All groups share one centre, and each spreads out both ways along 9 directions, with some noise.
In the rows, 128 means zero.
Some rows, each with its group after it:
[110 131 111 142 136 111 138  62 163 144 108  93 151 191  79 120 118 151
  99 121 131 120] -> W
[123 119 110 202 187 128  98 133 126 122 101 116  96 100 141 144 190 137
  99 216 107  48] -> W
[126 106 117  89  85  77 160 161 132 149 129 140 140 135 158  79  93 151
 178  68 147 160] -> W
[125 130  90 133 161 122 137 119 161 139 136  91 115 151 119 154 135 126
 114 115 129 144] -> Q
[132 136 118 124 116 151 133  95 128 117 114 129 114 139 137 108 109 146
 104 138 123 141] -> M
[129  91 138  98 157 125 145  82 153 124 134 112 118 157 103 147 150 103
 141  76 117 121] -> Q
[134 122 146 163 106  84 117 177 123 139 137 145 149 111 125 135 134 117
 147 155 143  98] -> W
[ 46 167  65 143 118 154 128 143 169 120 156  85 160 128 206 127  86 165
 108 117 114 180] -> Q
[113 128  85 120 179 177 158  84 135 123 129  91 101 150 125 116 112 140
 124 111 118 168] -> M
[ 96 147 150 141 121 160 128  63 103  91 119 131 157 140 105  42 106 136
 128 133 113 147] -> M
[126 133 121 121 128 145 143 139 128 115 133 148 121 128 126 122 107 126
 137 129 137 159] -> U
[119 180  97 109 106 163 119 128 134 120 152 103 103 139 148 166 112 125
  76 121 136 173] -> U
[107  69 152 117 153 161 163  90 166 121 124 157 167 151  91 138  96 125
 149 113 108 126] -> U
[129 107 123 137 161 110 135 128 140 114 117 128 109 120 141 103 155 123
 154 127 118 119] -> U
[131 149 141 131 135 134 135 150 156  80 156 162 145 113 102 103 106  92
 149 127 137 205] -> W
[ 70 133 142 156 110 113  93  63 140 145 143  67 181 164 111 145 157 127
  90 113 108  61] -> U
[125 105 135 153 139  86 140 115 182  98 139 143 123 147  90 120 144  95
 144 133 134 124] -> W
[165 111 115 117 180 195 166 119 154 125 106 159 113 134  99 149  82 136
 119 154 124 181] -> U
[132 111 136 137 137  95 129 153 168 129 145 130 142 124 122 152 139 102
 149 114 131 129] -> Q
[108 130  77 112 108 105 135 144 159  96  83 188  84 161 143 128 117 171
  90 163 149 135] -> W
[172 132 122 139 163  62 146 153 128 181 122 105 145 162  24 138 135 115
 162 113 177 146] -> Q
[ 94 123 148 146 110 107 136 111 182  84 164 140 161 134 117 100 112  92
 151 111 121 160] -> M
[130 118 153 145 142 140 119  92 166 125 123 123 175 120 136 119 117 134
 113 131  93 121] -> U
[133 129 108 136 142 114 142 168 120 123 138 142  87 131 107 145 136 112
 146 140 159 137] -> U
[ 52  79 133 122 129 141 159 133 139 124 173 142 133 172  79 193 125  90
 159 105 145 107] -> U
[128 149 104 148 149 133 111 113 184 109 133 105 109 128 148 160 147 123
  82 145 110 134] -> M
[150 111 130 116 116 115 148 127 161 131 117 149 132 145 109 129  99 133
 132 121 136 148] -> U
[171 159 102 143 156 144 118 181 103 111 105 155  90  82 158 106 127 142
 124 184 136 158] -> Q
[133 101 153  96 111 137 125 109 151 120 137 140 122 131 137 179 141 110
 115 102 112 103] -> Q
[167  72 137 187 189 116 162 169 172 146 122 142 159  87 122 108 108 122
 189 165 113 131] -> M
[118 164  62 180 182 112 142 160 152 121 134  95 105 124 130  96 121 135
 136 153 145 185] -> Q
[121 114 115 136 227 113 113 141 103 149 104  96 116 114 102 133 198 123
 161 120 121  92] -> M
[129 124 117 113 134 115 130 124 115 135 108 127 112 137 129 111 135 145
 132 121 134 123] -> M
[ 93 135 117 130  95 121 132 126  88 114 134 141  84 164  92 140 140 114
 119 153 164  97] -> W
[153 150  90 167 164 116 116 161 141 139  97 122 122 103 150 109 129 161
 116 179 129 145] -> Q
[112 122 138 151 152 111 140  63 168  89 119 137 122 179  48 112 143 106
 114 144 130 126] -> W
[ 64 156  58 149 147 104 118 151 126 130 138  76 110 130 180 109 147 152
 131 115 136 138] -> U
[115 164 114 130 124 106  95 131 105 125 104 121 129 125 141 104 156 151
 104 139 130 111] -> M
[ 90 147 140 165 132 140 117 123 120 113 163 109 152 132  91 136 131  99
 126 151 133 127] -> Q
[162 134 110 151 147 107 108 185 137 154 120 128 103 100 143 185 158 129
 110 165 139 104] -> M
[129 146 123 120  98 123 131 143  92 143 127 134 126 145 101 137 117 136
 118 136 155 124] -> M
[131 125 132  97 134 165 138  73  91 153 116  92 128 148 121 122 127 145
 123  94 115 119] -> W
[114 114 133 146 114 121 118 106 155 118 114 136 143 128 153 120 131 145
 105 151 107  94] -> Q
[117 130 104 139 149 115 146 135 153  88 151 127  92 135 124 116 135  97
 147 118 140 166] -> W

New rows, each followed by its group:
[124 124 128 139 137 152 151 117 140  98 139 138 131 119 138  90 100 121
 149 129 118 170] -> M
[110 139 107 178 170 122 122  99 164 107 124 113 114 149  87 134 153 114
 102 170 127 118] -> W
[118 138 114 202 142 102 140 150 147  55 170 144  63 119 105  96 152  63
 147 191 152 143] -> Q
[ 82  93  87 142 190 116 151 101 138 132 110  97 106 163 122 121 156 143
 149 117 124 103] -> U
[118 134 112 146 168 168 159 184  92 117 153 140 132  92 125  93  94 115
 190 136 142 195] -> M
[139 127 133 138 112 117 132 155 127 133 141 143 128 125 117 144 119 118
 133 142 143 132] -> M
[ 90 128 158 116  63  88  99 169 149  91 191 136 144  95 185 135 154  79
 152  84 123 125] -> U
[151 129 150 144 149 153 109 134 153 101 153 139  97 100 126 188 163  81
 106 157 114 117] -> M
[169 141 141 102 129 127 127  99  99 106 116 134  74 123 122 102 153 110
 125 115 131 134] -> U
[ 91 140 141 111 118  89 107 152 123  82 151 150 124 117 132  97 166  95
 165  96 134 141] -> M
[116 106 143 119 118  84 131 163 146 105 157 155 130 121 120 125 139  91
 171 102 140 138] -> M
[146  75 147 148 148  67 139 117 161 153 125 102 149 124 134 104 149 125
 171 101 114  85] -> W
[118 133 128 120 111 132 142 130 121  99 157 145  87 139 111 143 129  90
 130 124 145 142] -> Q
[159 105 106  82 135  85 142 150 162 181  91 124 152 138 143 135 114 174
 141  76 131 145] -> Q
[126 111 130 132 122 105 140 132 110 144 134 112 127 129 136 112 132 127
 157 107 137 110] -> W
[146 115 161 141 143 102 122 175 144 123 156 145 145  98 109 150 146  83
 166 126 133 132] -> Q
[198 169 114 107 102 132 115 193  83 140  99 173  82 107 123 147 118 144
 100 182 168 150] -> Q
[125 100 148 169 143  63 144  68 165 173 109  78 223 162  82  45 110 156
 169  95 115 115] -> W
[124 155  90 114 138  84  93 163 123 154 118 103  94 140 133 184 186 137
  95 123 152  99] -> M
[114 157  98 162 141  94 111 159 109 125 132 104 115 111 141 102 158 125
 136 147 142 118] -> U
[132 131 117 148 120 124 143 154 147 117 134 146 135 113 150  97  92 133
 145 142 129 164] -> M
[121 159 104 118  89 133 128 129 119 128 129 128 112 147 137 130 102 145
 100 134 147 150] -> M
[145 116 153 143 109 123 119  97 133 110 112 152 105 138 115 136 143 124
  96 169 120  80] -> Q
[165 106 113 159 132 106 136 121 200 141 110 123 130 130 154 138 112 151
 103 155 112 119] -> M
[123 117 154 130 110 113 128  86 141 123 131 136 133 171  59 151 137 106
 113 130 139  99] -> W
[143 109 139 135  96 156 176 135 146 103 159 163 126 124 129 104  56 108
 161 133 134 187] -> M
[ 95 136 101 165 189 127 130 144 149 116 132 106 155 110 127  92 131 131
 156 129 120 163] -> M
[ 78 158  64 132 190  94 101 146 134 129 112  83 125 128 150 108 175 154
 129 105 130 143] -> M
[ 98 129  94 137 113 109 146 126 172  95 167 120  85 160 134 158 127  99
 117 120 144 144] -> Q
[104 163  91 157 190 169 111 132 101 108 133  92  91 104 145 128 162 125
 116 155 119 137] -> U
[103 145 132 178 148 150 125 118  99  74 140 142 113 108 115  60 134 108
 144 175 125 135] -> Q
[156  85 159 124 124 135 152 109 167  87 138 166 107 114 146 103 117 101
 148 125 109 139] -> M
[133 135 133 128 137 143 127 120 122 132 139 115 128 129 119 135 129 114
 125 124 127 137] -> W
[129 112 150 112 124 142 149  97 123 120 118 147 137 146 100 106 108 128
 138 115 123 138] -> U
[113 105 105 172 217 165 166 140 183  92 150 123 147  91 153  72  98 114
 191 127  97 207] -> M
[146 122 150 142 155 127 124 115 162 112 132 135 149 120 102 126 137 109
 131 129 112 142] -> W
[161 104 158 118 157 104 117 171 142 166 113 140 182  90 130 141 139 136
 159 107 115 129] -> Q
[101 145 116 148 194 163 129 129 121 114 158  91 138 113 113 128 144  95
 153 117 117 164] -> Q
[147 124 128 131 119 120 128 141 157 112 136 142 109 117 147 142 129 115
 120 140 125 135] -> M
[117 177 124 104 121 190 129 119  93 120 149 119 119 140 104 154 105 115
  96 125 141 173] -> W
[102 196 134 169  80 117  75 183 127 123 177 113 168  88 151 153 126 106
  99 160 140 141] -> U
[126 114 153 141 105 130 157 154 135 105 166 164 146 116 109 103  85  96
 177 130 143 168] -> M
[125 137 100 164 183 146 136 101 118 156  97  92 150 135 110  95 118 171
 121 156 119 124] -> M
[146 136 121 121 133 130 138 149 118 119 130 147  96 124 115 132 121 118
 135 135 147 156] -> U
[116 175  96 187 144 109 128 141 114 137 131  99 133 149  73 107 116 137
 118 175 163 150] -> Q
[207 109 121 110 166  61 174 101  95 147  84 136  66 187  17  77 144 123
 166 116 183 132] -> Q
[ 82 189 108 123 136 165 110 111  75  93 125 120 129 126 136  67 127 137
 120 133 128 170] -> M
[136 111 120  95 137  97 145 109 158 187 117  94 161 177  84 172 127 142
 126  69 139 130] -> Q
[105 131 108 150 134 123 151 144 163 122 150 126 156 137 121 108  91 125
 152 124 136 174] -> M
[142 162  82 120 151 105  87 161  94 161  87 103  82 122 153 164 185 165
  84 148 141  93] -> M
[126 143 145 121 101 148 132 134 107 120 158 141 117 137  92 157 120  92
 122 138 148 135] -> M
[139 131 139  81 120 158 138 108 134  99 115 166 126 138 118 112 106 127
 123 105 124 181] -> W
[164 110 132 102 136 118 153 114 137 116 101 152 109 134 130  78 114 140
 148 110 130 154] -> U
[126 132 142 142 114 125 127  89 114 139 109 121 149 154  91 104 119 147
 114 144 129 104] -> M
[116 127 124 172 167 132 132 129 159 117 137 116 163 113 120 105 121 120
 141 146 115 147] -> M
[131 122 130 155 131 105 134 156 142  91 138 155 106 105 141  96 137 107
 157 154 134 142] -> Q
[127 138 128 132 136 133 117 114 130 123 125 122 118 134 118 136 143 121
 107 135 127 121] -> M
[111 135 116 138 142 150 128 169 153 105 144 141 142  89 177 118 109 126
 149 132 116 171] -> U
